The same things were measured in two ways. Each way mixes the same 10 hidden numbers, adds some noise and spreads widely along 6 directions of its own, which tell nothing about the thing.
In the rows, 128 means zero.
Some things both ways: the first way, then the second way.
[111 182 134 159 126 108 127 111 168 118 131  88 103 132 126 103 129 106
 208 120 152 166 145 140 146]
[151 162 154 135 116 125 137 170 136 104 149 137 151 135 120 123 173  96
 128 145  99  94 146 121 172]

[ 91 180 154 145 135  50 150 203 133 126 134 115  97 153  85  79 164 164
 115 151 125 106 133 127 179]
[159 152 158 116 160 115 105 157 122  29 136 159 206 101  69 156 159 164
 128 157 132 139 105 148 134]

[143 118  56 127 144 124 138 112 182 112 133 137 134 184  91 105 123 116
 148 131 123 170 135 121 127]
[170 186 150 102 107 139 127 157 140 108 192 109 131 110 124  93 191  94
 125 134  94 158 124 113 156]

[126  90 147  94 134 116 149 139 157 126 102 187 165 137 161 132  87 135
  57  82 115  98  72 135 132]
[140 138 129 124 113 149 128 128 133 139 131 140  98 131 129 121 148 115
 132 132 125 135 124 119 128]

[142 109  84  82 137 163 143  76 170 165  92 140 154 158 155  84  86 120
 134 108 138 148 101 160 112]
[113  91 120 141 143 142 107 140 105 135  83 191 129 155  88 109 136  90
 103 116 143 111 193 135 109]

[121 107 108 104  99  94 169 120 138 111  85 114 141 210 102  69  98 158
 107 114 100 172 119 114 141]
[125 142 133 132 151 126 119 132 119 145 112 122 159 117  97 164 117 146
 130 110 151 129 140 123 105]

[148 144 136 133  85 113 131 167 166  89 150 161 131 133  87 120 123 121
 100 119 107 101  99 116 158]
[117 134 124 156 114 124 129 122 128 150 127 125 115 131 114 153 125 129
 140 128 141 126 120 135 126]

[132 127  85 111  98 113 151 142 181  87 134 107 123 192  88  89 158 138
 132 128  94 134 131 148 141]
[134 148 126 142 100 128 124  73 116 199  54 158  59 147 126 131 129  93
 123 108 141 169 152 124 108]

[135  88 148  93 107 154 136  89 107 102  79 156 153 132 144 138  65 124
  94 104 107 160 101 123 126]
[ 95 127 110 127 127 120 122 115 151 162  65 138 106 126 114 128 115 101
 125 135 165 143 154 119 122]

[114 104 109 121 177 117 145  93 145 120 115 102 113 200  96 117 107 165
 106 123 123 132 140 117 106]
[131  95 113 114 139 136  83 147 149  70  80 113 111 121 154 117 134  82
 118 157 170 148 189 133 157]

[138 125 132 153 136 124 120 128  77 117 136 123 114 121 104 123 141 137
 126 163 102 125 138 136 120]
[132 113 125 153 138 121  98 125 107  97  40 177 120 140  94 158 122  89
 113 128 148 142 193 151 138]

[120  81 143  96  87 133 166 124 141  92  98 125 156 189 153  73  97 147
 126  81 106 158 123 144 164]
[191 137 162 156 103 120 100 152  93  95 172 101 163 141 115 156 149 132
 123 103 110 101 149 157 161]

[128 175 128 176 153  94 101 150 101 157 170  90 112  78 130 130 180 118
 156 167 143  97 144 123 106]
[112 152 144 108 144 132 119 128 108 103 142 130 145 128  88 111 141 146
 173 137 127 146  73  98 131]

[143 154 146 107  65 139 129 140 151 120 107 126 129 126 137  87 105 125
 146 122 131 134  98 145 158]
[171 148 169 178  59 127 115 109 137 192 135 138 128 181  58 113 127 131
 154 114 110  92 111 141 144]

[120 113  83 128 151 128 144 109 151 122 149 111 131 151 113 130 146 122
 136 134 104 144 151 120 114]
[149 166 145  91 124 123 127 110 118 132 139  96 128 116 134 117 133 147
 146 119 121 156  91  96 139]

[116 144 196 130  83 101 132 180  76 145 108 154 137  82 153 140 136 130
 105 125 133 109 104 134 155]
[138 137 117 102 107 145 130 106 159 179  84 111  48 121 200  99 142  83
 121 135 148 151 153  99 136]

[102 107 130 129 127  89 138 151 122 115 127  87 137 153 158  92 165 174
 116 131 121 139 144 143 137]
[136 138 107 108 124 138 144 110 109 123 143 142  88 109 147 143 144 120
 100 118 115 172 131 127 115]

[144 177 122 178 146 133  83 120 149 111 188 121 108  83 105 128 150 103
 163 151 143 115 137 135 128]
[140 182 145 184  74 120 152 123 128 213 107 175  93 155  73 120 165 124
 159 120 128 125  92 125 108]

[128 177 123 167 161  92 105 145 136 119 170 107  94 116  80 137 169 128
 130 155 133  90 136 130 115]
[ 80 140 117 134 163 108 147 113 119 127 108 158 141 114 110 132 123 146
 144 153 150 153  97 109 102]

[129 135 121 121  74  96 139 161 124 129 110  75 129 168 141  60 158 167
 145 144 127 143 130 143 142]
[154 138 142 129 107 152  97 126 117  95 155 142 111 141  92 116 161 110
 140 135 116 158 116 139 135]

[119 165 144 171 110  84 120 179 135 124 164  79 109 139 129  79 179 151
 173 140 153 115 153 135 156]
[103 136 113 129 141 128 107 127  98 124  81 122 106 137 102 151 134 124
 149 112 167 174 140 113 102]

[ 88 145 148 131 128  78 167 178 193 132 136 131 122 164 129  85 137 160
 115 104 129 106 120 127 178]
[192 138 139 134  89 160 106 147 134 115  85 165  83 145 118 161 181 111
 110 125 139 127 161 152 124]

[116  88 158 123 187 154 113  97 141 137 126 175 150  99 181 178  87 130
  91  90 158 112 108 135 114]
[124 157 122  83 141 105 159 132 148 111 202  46 158  95 161  85 112 170
 151 145 117 159  72  73 155]

[146 137 146 122 108 118 113 153  67 118 109 123 127 113 124 120 145 118
 132 148 123 119 122 150 126]
[116 155 153 145 135 105 116 115 103 109 142 172 165 135  64 111 157 127
 138 146 123 154 103 137 115]

[117 172 109 133 130 104 126 164 213 104 164 116 111 146 103 121 160 118
 156 116 150 113 135 129 157]
[134 142 132 124 112 119 153 143 124  97 232 122 151 116 144 132 167 135
  97 146  94 117 109 142 141]

[137 183 123 156 112 103 125 144 151 105 153  87  86 144  74 128 167 114
 174 144 128 113 141 135 126]
[148 145 157 178  94 126 113 114 127 142  95 171 108 165 103 140 160  93
 137 147 126 114 146 150 138]

Other things, the second way, with their names:
(296): [151 134 137 181  64 142 132 145 110 162 149 155  91 160 117 167 169 104
 119 110 111  74 141 163 141]
(60): [105 122 101 173 113 132 181 151 134 154 177 193  99 119 166 142 186 104
  83 158 122  95 139 154 100]
(530): [167 129 157 168  91 117  97 123  98 171 101 113 145 167  88 169 114 140
 129  79 142  84 162 152 131]
(40): [102 130 115 136  95 125 183 107 127 194 179 143  99 149 147 114 134 136
 113 127 102  96 103 112 117]
(240): [ 36  79  65 101 145 124 139 118 140 126  55 132  94 154 136 174 102 115
  86 140 182 141 197 115  97]
(69): [108 113 127 156 142 123 123 139 119 138 136 126 170 119  98 175  90 125
 120 111 126  81 156 145 144]
(332): [122 118 149 144 120 129  85 110 105 148 120 143 161 151  55 153 117 124
 116 100 141 111 154 157 110]
(125): [156 151 132 116 118 121 157 138 127 101 189 137 119 104 176  97 175 112
 108 155  91 136 110 123 158]
(416): [156 173 152 113  99 138 116 106 141 148 124 110  63 136 174  63 185  91
 163 155 133 179 101  92 141]
(487): [148 180 152 115 129 117 128 115 119 144 113 134 146 129  86 132 148 157
 142 119 135 161 100 108 101]
(302): [130 139 158 111 135 116  99 135  85  43 153 135 193 137  48 160 124 149
 144 122  97 117  99 139 172]
(436): [159  72  99 175  89 159 121 120 114 148  91 198  47 153 146 155 149  99
  78 121 147 116 187 181 100]
(50): [139 135 132 116 135 130 115 163 105  87 179 120 154 108 114 107 158 131
 135 125 126 133 110 126 140]
(102): [109 119 113 167 128 112 146 167 131  80 202 161 156 112 120 125 173 120
 106 172 127 119 122 161 127]
(196): [125 124 151 173 139 105 125 116 106 153 173 106 181 126 127 148  97 140
 135 119 118  84 129 139 143]
(55): [104 119 133 144 127 105 111 122 100 138  75 160 153 158  74 157 122 118
 106 108 148 107 175 144 118]
(280): [162 155 154  79 123 134  93 121 144  82 120 113 127 127 121  77 159  97
 132 150 122 177 135 108 161]
(318): [108 117 112 116 128 132 107 127 162 125  72 117  83 123 150  75 120  68
 147 157 155 156 155 101 166]
(588): [171 109 140 135  89 136  96 139 115 128 127 109 131 167 114 143 123  83
  84  89 106  93 224 151 169]
(151): [ 80 155 103  98 103 148 139 136 145 132 126 163  74 138  89 101 193 110
 138 155 150 179  91 106  89]
(131): [187 149 174 183  83 110 140 103 111 165 192 117 147 172 133 131 137 134
 119 120  81  90 137 144 148]
(320): [117 128 132 139 109 105 141  89 104 161 122 137 142 164  74 143  90 152
 123 103 112 120 125 124 127]
(419): [137 164 126 166 127 139 151 168  89 162 158 160 149 121  51 172 151 161
 142  85 124 120 105 131  82]
(451): [165 131 163 142 109 122  78 128 114  73 107 155 147 145  91 151 161 105
 114 141 131 124 157 170 153]
(379): [170 133 138 138 107 141 122 119  97 157 122 117  93 157 152 139 141 121
 121  97 122 127 162 120 123]
(533): [160 158 154 165 105 111 137 116 123 142 145 170 143 137 105 149 175 160
 116 145 135 126 102 158  93]
(467): [107 122 134 135 136 106 132 105 121  84 185 121 161 139 115 116 119 147
 136 163 112 142  99 126 142]
(13): [122 137 133  94 135 150 122 113 151 128 123 101 134 133 105 151  97 141
 142 128 123 129 122  97 140]
(456): [123 120 124 100 159 127  91 123 133  53 126  88 147 100 132 145 106 120
 135 148 142 170 140 126 159]
(635): [147 120 159  96 135 154  78 124 123  63 173  88 163 114 102 126  98 128
 166 130  99 115  94 124 197]
(565): [117 154 140 103 153 108 130 144 109  84 165 114 173 118 112  98 150 151
 149 143 128 148  89  98 134]
(501): [143 137 101 142  94 144 157 153 115 152 134 157  70 151 139 143 184 101
  87 112 125 139 177 131  97]
(599): [108  99 100 119 135 134 130 147 113 107 115 174 112 128 115  96 145 111
 110 135 141 135 142 125 120]
(654): [131 162 124 155 119 125 162 124 144 140 163 148 126 119 115 170 153 143
 115 148 119 147 113 138  99]
(558): [114 110 111  98 164 124 145 112 111 112 136  89 144 130 161 160  77 135
 103 112 108 128 172  97 146]
(37): [135 138 133 115 127 128 110 112 131 173  99  93 114 116 155 130 116 117
 131 109 154 131 147 112 131]
(243): [108 107 112 131 134 123 126 105 122 125  92 188 124 132 107 158 130 106
  74 135 137 135 177 155 105]
(324): [152 174 139 145 112 126 105 120 126 162  75 142 112 132  65 140 164 160
 157 118 186 188  99 129  62]
(192): [184 143 143 136 109 124 138 151 125  98 165  82 146 138 128 145 119 164
 150 122 105 112 114 115 170]
(178): [ 93 128 132 124 143 115  94  89 127 218  69  73 148 127  99 142  54 117
 139  76 168 125 170 105 120]
(186): [107  95  90 113 113 147 110 118 116 128  35 182  42 161 133 118 159  72
  94 129 168 168 198 128 101]
(442): [114 113 140 191 119 124  99 169 126  44 125 190 162 151  45 154 158 104
 148 176 132 101 134 175 156]
(615): [164 125 149 137  72 118  93  80 146 187 116  51  95 150 168 122  88  86
 121 105 126 117 177 132 183]
(398): [119  99  96 113 142 119 118 146 107 105 114 127 132 106 135 133 112  83
  75 102 132 136 205 140 148]
(538): [ 82  83  87 142 113 132 115 107 122 164  84 117  75 155 149 161 104  88
  95 113 165 128 204 137 115]
(15): [124 159 146 146 122  83 158 104 108 118 203 113 165 114 132 128 130 177
 146 149 107 132  51 128 139]
(543): [153 118 117 169  69 146 173 124  96 171 185 180  94 178 102 173 155 156
  85 100  91  89 132 158  91]
(169): [174 153 169 109 132 118  72 116 127 116 101  43 153 124 127 107  86 111
 175 107 127 141 142  98 202]
(272): [122 153 102  99 112 125 190 121 133 165 186 131 108  97 161 156 155 170
  85 122 122 137  89 121  86]
(247): [153 154 145 123 115 130 122 114 157 148 129 130 108 107 154  85 148  83
 129 150 117 144 132 119 158]
(179): [159 140 157 166 107 126 110 127 115 170 113 119 138 148  99 138 124 143
 159 107 141  98 120 130 131]
(337): [147 133 155 166 116 120 104 116 121 123 102 164 135 143  92 135 136 114
 139 141 131 118 131 151 143]
(443): [174 159 149 199  51 112 167  89 141 252 149 123  84 159 164 157 146 154
 120 118 128  88 110 147 102]
(47): [123 161 136 104 117 118 150 129 153 131 212  90 144 116 140  78 150 133
 140 155 106 142  82  97 145]
(618): [160 144 147 102 106 124 107 132 153 115 152  81 144 122 122  97 124 114
 130 130 115 133 132 117 176]
(649): [156 154 165 122 134  86 136 119 103 116 192 103 245 104  46 158  79 235
 147 100 105  95  41 133 143]

Some of these things the first way, each followed by its name:
[128 121 101 132 146 132 145 107  98 150 121  77 114 158 123  88 137 141
 162 158 110 143 155 130 109]	(186)
[125 135 177 141 134 113 117 140  75 140 111 107 113 118 149 153 146 132
 147 125 155 106 131 151 111]	(131)
[149  80 118 111 146 191 126  68  86 141 114 162 158 100 157 160  87  85
 132 117 112 150 124 129  96]	(565)
[128  99 173 124 141 151 109  63 133  90 105  97 133 123 185 146  79 136
 132  85 143 138 115 145 102]	(442)
[117 135 145 142 157 109 107 148 110 146 149 125 142 101 159  99 143 144
 117 131 156 106 131 139 139]	(50)
[140  69 106  93 110 157 172  96 165 124 102 152 163 169 155  91  69 130
 101  95  80 137  94 125 125]	(543)
[146 134 124 133  96 164 131 135 142 126 157 156 136 110 118 130 123  94
 152 122 124 126 131 118 153]	(530)
[117 105 174 109 117  83 149 171  79 114  96 165 154 136 123 120 111 145
  54 106 106 105  98 115 147]	(37)
[119 102 150 137 159 145 107 108  30 135 136 137 146  55 152 144 117 135
  83 165 101 137 142 106 118]	(649)
[114 111 128 140 127 100 155 124  91 148 113  75 125 176 138  78 146 161
 151 133 117 143 150 139 120]	(379)
[117  94 125 121 167 140 122  83 164 117 131  84 134 157 166 163 114 141
 143  89 162 133 145 119  90]	(538)
[142 121 155 136 139 134 112 147 106  78 162 159 124  97 100 176 142 107
  85 124  96  76 118 130 125]	(15)
[113 111 206 142 128  98 113 160  41 136 105 136 142  88 182 142 134 149
 102 124 146 115 119 141 134]	(169)
[128 136 179 124 102 126 133 175  83 127 124 171 127  96 112 158 134 115
  99 128 119  92 111 126 151]	(533)
[122 155 114 166 105 130 121 134  76 142 167 101 119  76 109 139 166 117
 163 182 114 166 175  90 136]	(272)
[144 122 160 108  99 138 124 122 118 111  98 165 139 117 132 120  89 127
  93 118 117 121  84 146 139]	(318)
[103 130 143 142 179  79 131 123 130 122 132  93 120 164 121  95 126 167
 100 117 135 101 130 127 114]	(179)
[160 142 133 111  75 137 120 155 167 100 141 188 143 118  96 149 123  95
  97 101 125  96  84 138 145]	(196)
[120 111 101 105 147 109 130 107 107 133  98  62 137 170 142 112 131 151
 136 129 144 157 150 115  94]	(332)
[152 151 142 191 115 107  89 164  81 151 174 165 147  61 138  88 137 131
 118 167 139 120 118 115 152]	(419)
[109 137 137 138 123  89 128 166 154 113 140 100 115 153 126 130 166 168
 121 129 149 118 137 125 138]	(456)
[117 120 134 110 136 123 123 157 179 107 133 167 153 137 154  84 121 143
 102 104 146 123 107 157 178]	(398)
[125 116 134 131 157 154 113  96 122 134 129 102 129  99 179 146 125 122
 157 129 138 135 139 141 104]	(320)
[116 138 124 123 128  96 139 140 114 117 101 100 117 166 107  78 119 159
 125 148 122 154 134 120 145]	(618)
[129 122 130 154 144 134 128 125 138 143 142 139 132 131 149 109 117 126
 158 123 144 136 132 131 139]	(501)
[129 148 161 160 133 138 105 161  71 173 150 164 129  42 154 180 157  97
 151 152 159 114 136 127 132]	(487)
[149 151 109 139 119 169  98  86 184 120 171 153 129  89 113 177 124  83
 147 116 149 129 122 131 116]	(60)
[118 117 186 162 120 141 127 123 102 144 134 144 130  88 177 126 105 139
 135 123 133 127 121 135 145]	(192)
